There are 3 ways to turn a row about zero (a turn may also mirror it). The second row of each pair is the first, turned, with some noise. The first 27 pairs use one turn. New pairs use 3 turns, one after the other, and a turn may come again.
In the rows, 128 means zero.
Known pairs, each followed by its turns in order:
[148 171 159 165  78 162 119 135]
[113 159 129 174  68 127 114 152] | Q

[163 123 170  80 168  89 153 117]
[141 100 194  93 132 113  89 100] | W

[164  90  95  83 131 163 138 169]
[171  59 115 157 151 103 134 131] | W

[ 90 174  81 146 119 118 123 155]
[156 167 171 176 115 129 114 111] | U

[126  87 116 114 112 151 143 154]
[165 104 109 157 127 120 117 149] | W

[133 176  88 140 145 172 100 128]
[156 180 101 107  92 117 110 105] | Q

[ 79 132  81  95  93 149  92 141]
[102 117  95  78 100 125  73 109] | Q

[153 136 158  85 139 128 116  86]
[186  90 138 142 129 121 120 136] | Q

[ 82 139 172 145 174 105 128  83]
[ 99 190 175 129 132 114  93 110] | W

[ 96 132  88 176 149  90 128  90]
[108 143 151 115 139 102 158  56] | Q

[112 119 153 148 114 110 166 122]
[105 120 167 156 138 141 135 130] | Q

[ 89 128 157 136  94 168  91 125]
[127 160 118 110 163 150 142  77] | U

[ 85 132 106 138 113 140  86 156]
[146 146 142 168 157 119 122  84] | U

[174  97 116 110  93  82 140 178]
[154  51 127 100  87 144 116 147] | W

[127 113 115 173  80 134 174  86]
[174 168 103 143  87 179 135 114] | W

[172  80 113 178 146 110 124  99]
[138  75 108 150 152 164 145 181] | U

[174  81  90  97  78 143 124  87]
[142  72 115  91  71 150 164 147] | Q

[151 134 163 105 177 110 161 146]
[166 142 150 142 182 128 130 166] | Q

[121 175 126 148 112 116 166  99]
[124 151 186 135 103 112 125 115] | Q

[ 90 110  83 139  96 145 124 166]
[124 117  94 170 108 131 143 177] | W

[113 151 160 135 164  88 138 102]
[102 102 183 112 117 128 155 143] | U

[127  80 180  84  84 140 157 110]
[ 75 124  87  66 129 138  93 116] | U

[162  79 146  85 123 102 109 174]
[121 104 100 112 170  76  81 153] | U

[ 81 173 173 151  84  98 115 114]
[110 178 193  97 157 161 129 103] | U

[ 91  98  85  85 129 131  99 140]
[113  93 141 183 146 138 126 171] | W

[ 95 164  81 117 103 179 128 128]
[162 172 119 152  89 143 123  79] | U

[176 101 129 122  77 139 171 179]
[196  77  94 103  98 120 133 149] | W

New pairs, each followed by its turns in order:
[136 170  77 165 102 164  82  79]
[ 78 139 125  83 179 155  60 127] | Q Q U

[113 137 160 161 114 126 109 109]
[138 174 137 131 112 149 115 134] | Q Q W

[178 160  80 100 172  89 113 149]
[143  95  81 116 153 136  63  80] | U W U

[ 87 156 113 109  94 123 178 101]
[149  72 180 110 137 150 152 120] | W W W

[143  98 136 102 167 143  95 116]
[115 111  96 169 118 130  87 147] | U U W

[156 172  96 174  77  86  99 155]
[113 140 154 129  82  83 101 202] | U U U

[174 153  82  90 168 163 159 115]
[105  56  96 105  96  92 114 148] | Q W U

[ 89 122 129 162 151  91 131  77]
[165 132 135 173  86 102 100 109] | Q W Q

[ 93 146  79  86 174 133 119 117]
[140  60 124 119 127 153 107  86] | Q Q W

[158 105  91  85 166 109  85 163]
[121 142  67 137 189 148 159 144] | U U Q

[144 165 149  93 163 158 120 109]
[111  98 115 129 168 136 119 175] | U U W

[100 105  78 108 142 168 129 123]
[142 145 101 132  83  74 135 136] | W U W

[124 153 100 178  89 112 121 175]
[162 130 155  80  89  95 153 113] | U U W

[154 143 176 159 116 122 111 147]
[118 182 130 167 142 127 114 133] | Q U Q

[113 140 165 112 139 174 160  90]
[166 103 157 149 132 103 172 100] | Q U W

[108 176 163 166 178 162 167 150]
[119 209 163 106 142 125 137  83] | U U U

[ 80  93 153 101  77  83 146 125]
[120  82 105 189 117 151 167  89] | Q Q U

[ 80  77  99 153  88 108 172 155]
[123 144 115 137  81 134 171 217] | W Q W

[104 176 131  86 142 153 139 154]
[107 129 150 104 129  64 118 111] | W Q W

[130 134 167 105 109 147 104  93]
[111 109 136 116 116 151  93 174] | W U U

[ 82 123 108 145 135 144 132 174]
[ 85 152 105  96 120  91 131 130] | W U W

[ 97 115 158 139 172 166 119 109]
[ 86 108 115 137  99 165  99 104] | U U Q

[148 144 166 143 114 158 175 117]
[ 93  95  93  94  95 121 132 125] | W W U

[ 86 118  88 104 122 167 178  96]
[173 127  66 140 177 154 124 133] | Q Q U

[157 152 173 102 172 113 131 144]
[140 100 108  93 146 124  74 162] | U W W

[174 163  98 165 177  92 112 117]
[ 94 137 155  76 144  82 138 178] | Q Q U

[175  86 122 164 112 168 167 176]
[125 109 113 128  77 199 161 109] | W W Q

[ 84 155 122  85 118 157 112 128]
[119 101 122 171 123 114 158  90] | Q W U

[ 90  87 110  90 140  88 131  81]
[105  72 108  87 151 170 144  94] | Q U Q

[145  93 145 113 149 115 178  78]
[165  96 163 149 136 159 149  90] | U U U

[100  78 130 173 175 165 174 171]
[139 143 196 113  55 152 112 171] | W Q W

[108  96 117 178 102 170 126 138]
[107 156 171 141  83 157 156 131] | U U Q

[113  99 111 152 159 103 175 180]
[168 162  74 146 146 127  87 124] | W U Q

